There are 9 hidden switches. A switch that is on adds its own fixed numbers to the row, and there is some noise. The rows also spread widely along 11 directions, which tell nothing about the answers.
(in the rows, 128 means zero)
Known rows, each followed by its switches (1 for on, 0 for off):
[133 126 130 101 152  70  88 124 170 152 128 102 148 125 134 174 103 106
 122 201  96 156] : 0 0 0 0 0 1 1 0 1
[143  93 120 102 174 126 140 129 121 140 134 152 118 125 144 122  99  88
 118 134 134 149] : 0 1 0 0 1 1 0 0 1
[113 156 158 179 120 126 139 109 116 128 133 113 136 119 152 134 101 148
 172 129 145 165] : 0 0 0 0 0 1 0 1 0
[156 115 127  87 145 132  82 131 123 132  83 116 123  97 137 120 111 108
 144 135 159 145] : 1 1 0 0 1 0 1 1 1
[145 127 147 125 163 131 136 117 116 190 159 129 121 138 132 151  85 114
 139 162 120 125] : 0 0 0 1 1 0 0 1 0
[152  86 130 151 114 187 166  93 145 149 138 148  60 124 122 131 157 117
 134 127  88 159] : 1 0 0 0 0 0 0 0 0
[ 98 113 152 101 147 125 142 114 109 130 133 128 132 120  98 127 112 130
 150 120 131 131] : 0 0 0 0 0 0 1 0 0
[141 105 174 193 121 147 152 129  71 154 175 144 165 116 152 108 101 144
 151 116 142 131] : 1 0 0 0 0 1 1 0 1
[144  91  82 125 183 123 134 150 137 124 113 146 102 133 199 119 114  73
 118 125 126 224] : 1 1 0 1 1 1 0 0 1
[150  88 199 198  65  95  75  95 122 145 130 153 154  78 179 125  97 159
 138 141 130 173] : 1 0 0 0 1 1 1 1 0
[ 81 136  81 156 155 165 114 157 105 119  99 139 160 118 225 131 126  58
  85 128 138 184] : 0 1 0 1 1 1 1 0 0
[185 110 157 158  98 181 101 150 166 134 147  78 114 131 189 133 130  73
 116 190 150 161] : 0 0 1 0 1 0 1 0 1
[110 116 132 163 105 202 130 118 106 161  78 134 112  92 132 131 173 154
 171  97  77 139] : 1 0 1 1 1 0 0 0 1
[199  75 116 192  73 201 125 146 102 151 124 149 110  89 192 106 182 116
 127 114  71 143] : 1 1 0 1 1 0 1 1 1
[ 49  88 152  44 179  86 130 110 131 115  88 178 161 103  92 115 111 101
 121  82 120 143] : 0 1 0 0 1 0 0 1 1
[167 134  94 103 138 189 113 162 130 118  97 102 111 114 144 112 153  95
 135 125 158 117] : 1 0 1 0 0 1 0 1 1
[119  94 146 175 143 110 170 123 133 137 163 138 155 128 166 134 113 108
 124 129 109 172] : 1 0 0 1 0 1 1 0 1
[193  95 125 158 110 108  74 129 178 126  91 120 110 100 205 136 127 106
 115 152 135 191] : 1 0 1 1 1 1 0 1 1
[111  82 177  99 106 163 117 105 146 147 131 146 111 107 122 117 119 104
 121 124 138 147] : 1 0 0 1 1 0 1 1 0
[ 92 121 108 119 140 130 142 117 159 128  95 133 156 114 137 149 139  87
 115 128 107 140] : 1 0 0 0 1 1 0 0 1
[165 107 168 138 100 150 106 114 171 150 117 117  96 105 143 131 127 140
 153 149 134 155] : 1 0 1 1 0 1 0 1 1
[146  70 148 155 135 123 128 112 137 162 130 161 162  99 157 144 136  86
  83 150  85 103] : 1 1 1 0 1 0 1 0 1
[132 106 149 144 125 145 121  84 144 175 122 135 135 109 137 165 109 102
 121 168 117 133] : 1 0 0 0 1 1 1 0 1
[134  89 119 149 108 104 137 196 117 118 169 127 184 122 162 111 162 112
 120 135  48 141] : 0 0 0 0 0 1 1 0 1

New rows. What belongs after each?
[134 108 149 101  95 157  84 113 174 120  92 133 108  89 126 122 147 116
 115 134 140 125] : 1 0 1 0 0 1 0 1 0
[158  86 160 134 109 188 184 117 146 156 179 145  97 134 114 116 144 105
 134 129 101 122] : 1 0 0 0 0 1 0 1 1
[ 75 121 135 144 164 115 146 104 142 124 118 158 137 127 173 132  95  93
 105 109 154 196] : 1 0 0 1 0 1 0 1 0
[154 107 117 159 141 148 135 101  93 178 127 157 110 106 139 143 117 133
 144 136  98 134] : 1 0 0 0 1 1 0 0 0
[ 68 170 125 140 192 143 191 131 112 151 164 108 168 163 144 153  83  75
 133 150 151 135] : 0 0 0 0 1 1 0 0 0
[146 123 107  91 143 180 118 157 125 122 116 108  79 138 153 115 139  82
 138 133 136 188] : 0 0 0 0 1 0 0 1 0
[109 101 133 128 116 139 101 114 108 117  85 153 142  87 154 115 132 126
 123  94 134 158] : 0 0 0 1 0 1 1 1 1
[ 66 162 138 115 170 195 188 143 136 153 145  93 123 162 117 136 120 100
 165 127 134 158] : 1 0 0 1 0 0 0 0 1
[172  90 150 170 107 136 113 120 106 183 153 158  99 110 150 130 112 148
 151 153  86 164] : 1 0 0 0 1 1 0 0 0
[118 117 134 116 108 174  78 142 103 151  85 130  88  99 137 113 135 155
 190 120 106 209] : 1 0 0 0 1 1 0 0 1
[105 134 185 159 177  87 153 104 125 181 189 141 157 143 150 153  40 108
 134 177 146 147] : 0 1 0 0 1 1 0 0 0
[162 134 136 108 116 159  97 182 127 131 127  74 138 117 133 121 159 118
 154 160 104 119] : 0 0 1 0 0 0 1 1 1
[ 55 141 102 170 184 114 192 101 104 116 123 135 173 131 166 154 112  96
 122 107 127 157] : 0 0 0 1 0 1 1 0 0
[117  85 206 114 101 139  95 127 178 139 154 146 116 120 156 112  84  95
 112 157 158 189] : 0 1 0 0 1 1 0 0 1
[ 57 115 169 111 140 180 152 126  85 116 123 126 107 127 125  98 113 124
 182  90 152 203] : 0 0 0 0 1 0 1 0 0
[182 125 129 126  99 165 101 132 126 178 117 114 133  99 105 140 139 137
 152 159 109  71] : 1 0 0 0 1 0 0 0 1
[137 145 130 116 133 205 128 159 121 144 125  71  92 134 142 126 154 105
 180 158 119 166] : 1 0 1 0 1 0 1 1 0
[167 129 119 170 114 103  96 110 173 124  88 105 139  95 166 158 138 128
 131 160 120 138] : 1 0 1 0 0 1 0 0 1
[164  86 119 148 128 156 150  87 125 181 140 153 113 112 134 156 125 107
 116 153  95 111] : 1 0 0 1 1 1 1 0 0
[ 80 131 140 131 143 169 140 101 156 150 129 146 130 128 136 145 110  85
  98 146 144 139] : 1 0 0 0 0 1 0 0 0
[104 101 113 164 130 161 175  83 114 121 108 145 122 108 145 139 141 103
 139 104 119 158] : 1 0 0 0 1 1 1 0 0
[ 80 109 132 162 151 106 149 136 137 133 132 162 180 112 183 138 132  85
  96 124  82 133] : 0 1 1 1 1 1 0 1 0
[223  73 113 143  78 125 103  97 145 130  95 160 110  68 129 122 144 148
 116 121 123  71] : 0 1 0 1 0 1 0 0 1
[159 130  78 103 142 121 124 184 109 162 132 106 167 123 115 148 164 114
 140 155  40  76] : 0 0 0 0 1 0 0 0 1
[162  61 134 143 162 145 111  68  69 210 131 202 129  97 142 148  82 107
  81 135 125 101] : 0 0 0 1 1 1 1 0 1
[158  91 113 127 158 118 153 164 101 120 129 111 121 110 155 106 136 129
 186 112 102 171] : 1 1 1 1 1 1 1 0 1
[218 126  80 174  86 135 122 100 151 124  94 106  82  96 153 151 160 142
 152 148 101 129] : 0 0 0 1 0 1 0 1 0
[171 144  75 164 106 171 122 153 114 145 108 113 141 105 165 138 163 108
 133 143  97 103] : 1 0 0 0 1 1 0 1 0
[162 104 127 133  93 170  66 100 127 193  94 155 110  88 130 159 139 132
 118 164  77 112] : 0 0 0 0 1 1 0 0 1
[125 133 137 141 131 133 127 156 121 133 127 108 159 123 160 121 112 114
 141 124 147 140] : 0 0 0 1 1 0 0 0 1
[166  88 142 191  95 171 102 103 149 159  98 129 105  89 184 146 152 117
 130 153  93 165] : 1 1 1 1 1 0 1 0 1
[139 108 143  88 158 132  78 126 132 120 107 142 115 115 150 106  70 100
 109 125 223 169] : 1 0 0 0 0 1 0 0 1
[154  80 132 158 142 157 126 115 101 138 102 154 104 104 157 113 135 121
 137  98 119 170] : 1 0 1 0 1 0 0 0 1
[209  53 153 167 107 150  96  89 143 152 127 151 106  97 179 135 113  97
  90 158 145 142] : 1 0 1 0 1 1 1 0 1
[166 139 134 156 117 148 115 136 151 157 137 110 116 123 161 144 108 119
 139 171 134 140] : 0 1 0 1 0 1 0 0 1
[151 111  80 114 139 147 128 116 109 162  86 139 104  98 110 144 151 132
 148 118  83 107] : 1 0 0 1 1 0 0 0 0
[180 106  93  89 148 133 129 153 134 124 136  94 103 136 142 133 128  84
 131 157 131 140] : 0 0 0 1 1 0 1 0 0
[109 117 141 154 147  39 112 109 144 130  94 128 171  95 155 152 108 146
 144 127 113 149] : 1 0 1 1 1 0 0 0 0
[ 97 123 170 158  80 139  81 117 130 154 109 147 147  88 151 130 117 145
 138 135 118 152] : 1 0 0 0 1 1 0 0 0
[139 126  77  90 183 128 114 114 132 127  83  92  79 132 145 161 121  91
 163 160 118 217] : 0 0 0 0 1 1 1 0 1
[131 131 144  94 125 178 118 166 120 135 136  92  92 130 132 111 132 127
 193 152 113 193] : 0 1 0 0 0 1 1 1 1
[ 81 106 149 139 115 159 153 132 177 122 118 124 144 120 152 131 150  93
 125 123 101 162] : 1 0 1 1 1 1 0 0 1
[125 142  70 116 160 115 166 145  84 128 100 121 152 110 119 129 147 135
 175  97  90  98] : 0 0 0 1 1 1 0 1 0
[150 112 110  95 164 121 152 183 102 112 160 116 103 145 133  90 118 123
 173 120 132 178] : 1 0 0 0 0 1 0 0 0
[140  64 178 116 131 167 140  84 115 151 142 180  88 113 114 103  93 113
 116 105 172 143] : 1 0 0 0 1 0 0 0 0
[122 131 108 110 122 171 163 178 166 104 137  71 122 146 145 120 159  89
 156 142 114 170] : 1 0 0 1 0 1 1 0 1
[114 122 116 165 134 149 160 108 147 115 117 115 145 115 151 150 156  92
 115 139 114 125] : 1 0 1 0 0 1 1 0 0
[194 115  84 127 177 136 132 142 124 150 122  83 103 138 162 156 132  87
 141 172 113 144] : 0 0 1 1 1 0 1 0 1
[184  80 110 153 143 104 191 107 136 120 148 135 120 128 139 131 129 106
 143 120 112 144] : 1 0 0 0 1 1 0 0 1
[138 112 136  97 131 102 110 147 126 132 124 138 158 109 124 114 112 129
 130 116 136 113] : 0 0 0 1 0 1 0 1 1
[144 112 108  91 102 164 140 129 126 129  83 109  91  96  87 116 165 163
 210  97  98 132] : 1 0 0 1 1 1 0 0 1
[143 116 129 165 108 117  82  92 116 142  77 140 149  68 143 150 148 153
 130 134  99 110] : 1 0 1 0 0 1 1 1 0
[129 127  98 144 145 104 137 118 145 128  92 126 154 109 162 147 127 105
 130 120 118 152] : 1 0 0 1 1 1 0 1 1
[248  91 109 185 133   4  92  82 134 160 108 121 105  93 162 178  90 178
 180 170  82 175] : 0 0 0 1 1 1 0 0 1
[175  94 136 126 144 129  91 143 143 136 130 100  90 128 162 139 130 108
 133 173 108 193] : 0 0 1 0 0 0 1 0 1
[ 92 102 153 127 132 146 125 114 117 149 129 163 135 114 124 124 117 125
 125 116 111 147] : 0 0 0 0 0 1 0 0 1
[128  99 153 130 122 159 170 123 125 131 172 130 102 135 123 120 137 114
 151 137  95 161] : 0 0 0 0 0 1 1 1 0
[184  71 171 145  65 165 109 110 133 133 122 121  92  92 128 110 144 147
 164 126 121 160] : 1 0 0 0 1 0 1 0 1
[176  65 140 118 133 138 144 154  83 167 166 168 118 118 134  95 125 131
 144 107  86 129] : 0 0 0 1 1 1 0 1 1
[ 44 133 144 108 169 182 162 145 118 106 106 117 135 134 146 104 122  91
 162  89 164 200] : 1 0 1 0 1 1 0 0 1
[145 131 116 121 149 153 130 153  77 168 141 128 133 123 126 124 110 128
 147 129 127  99] : 0 0 0 1 1 0 0 0 0
[134 138 161 177 113  92  69 145 115 181 124 114 149 109 178 141  89 180
 188 160  97 199] : 1 0 0 1 1 1 0 0 1
[114 122 154 132 154 191 150 106 121 150 135 106 111 136 144 143 108  87
 144 152 157 160] : 0 0 1 0 1 1 1 0 1
[101 100 146 132 157 125 147 126 151 161 129 126  87 135 129 142 146 142
 176 129  45 216] : 1 0 1 1 0 0 0 0 1
[ 76 111 146 101 151 196 107 113 120 144  87 136 100 112 143 129 142  89
 128 124 125 191] : 1 0 1 0 1 0 1 1 0
[188  83 152 159  21 205  67 112 162 100  83 118  85  77 189 102 154 118
 127 121 175 181] : 0 0 0 1 1 1 1 1 1
[129 117 101  96  99 158 106 123 151 138  84 104 134  99 111 158 168 105
 137 160  78 110] : 0 0 0 0 1 1 1 0 1
[100 154 107 144 144 190 136 139 106 153 106 115 120 128 147 138 141 106
 153 131 114 164] : 1 0 0 0 1 0 0 0 0
[113 123 136 139 114 123  81 118 112 191  93 154 146  84 122 148 129 175
 151 134  68 122] : 1 0 0 1 0 1 0 0 1
[ 83 124 182 139 150 174 200  99 151 146 156 117 144 142 113 146 116  84
 132 133 136 105] : 0 0 1 0 1 0 0 0 1
[170  75 157 121 101 153  97 123 144 163 142 143 123 107 150 128 126  96
 110 160 111 146] : 1 0 0 0 1 1 1 1 1
[115 147 146 163 115 121 151 107 194 135 137  95 128 131 148 171 127  95
 141 183 104 151] : 0 1 0 0 1 0 0 0 0
[125  47 163 151 150  83 178 107 117 163 163 201 165 103 133 124 123 120
 111 104  45 108] : 0 1 1 1 1 1 0 1 1
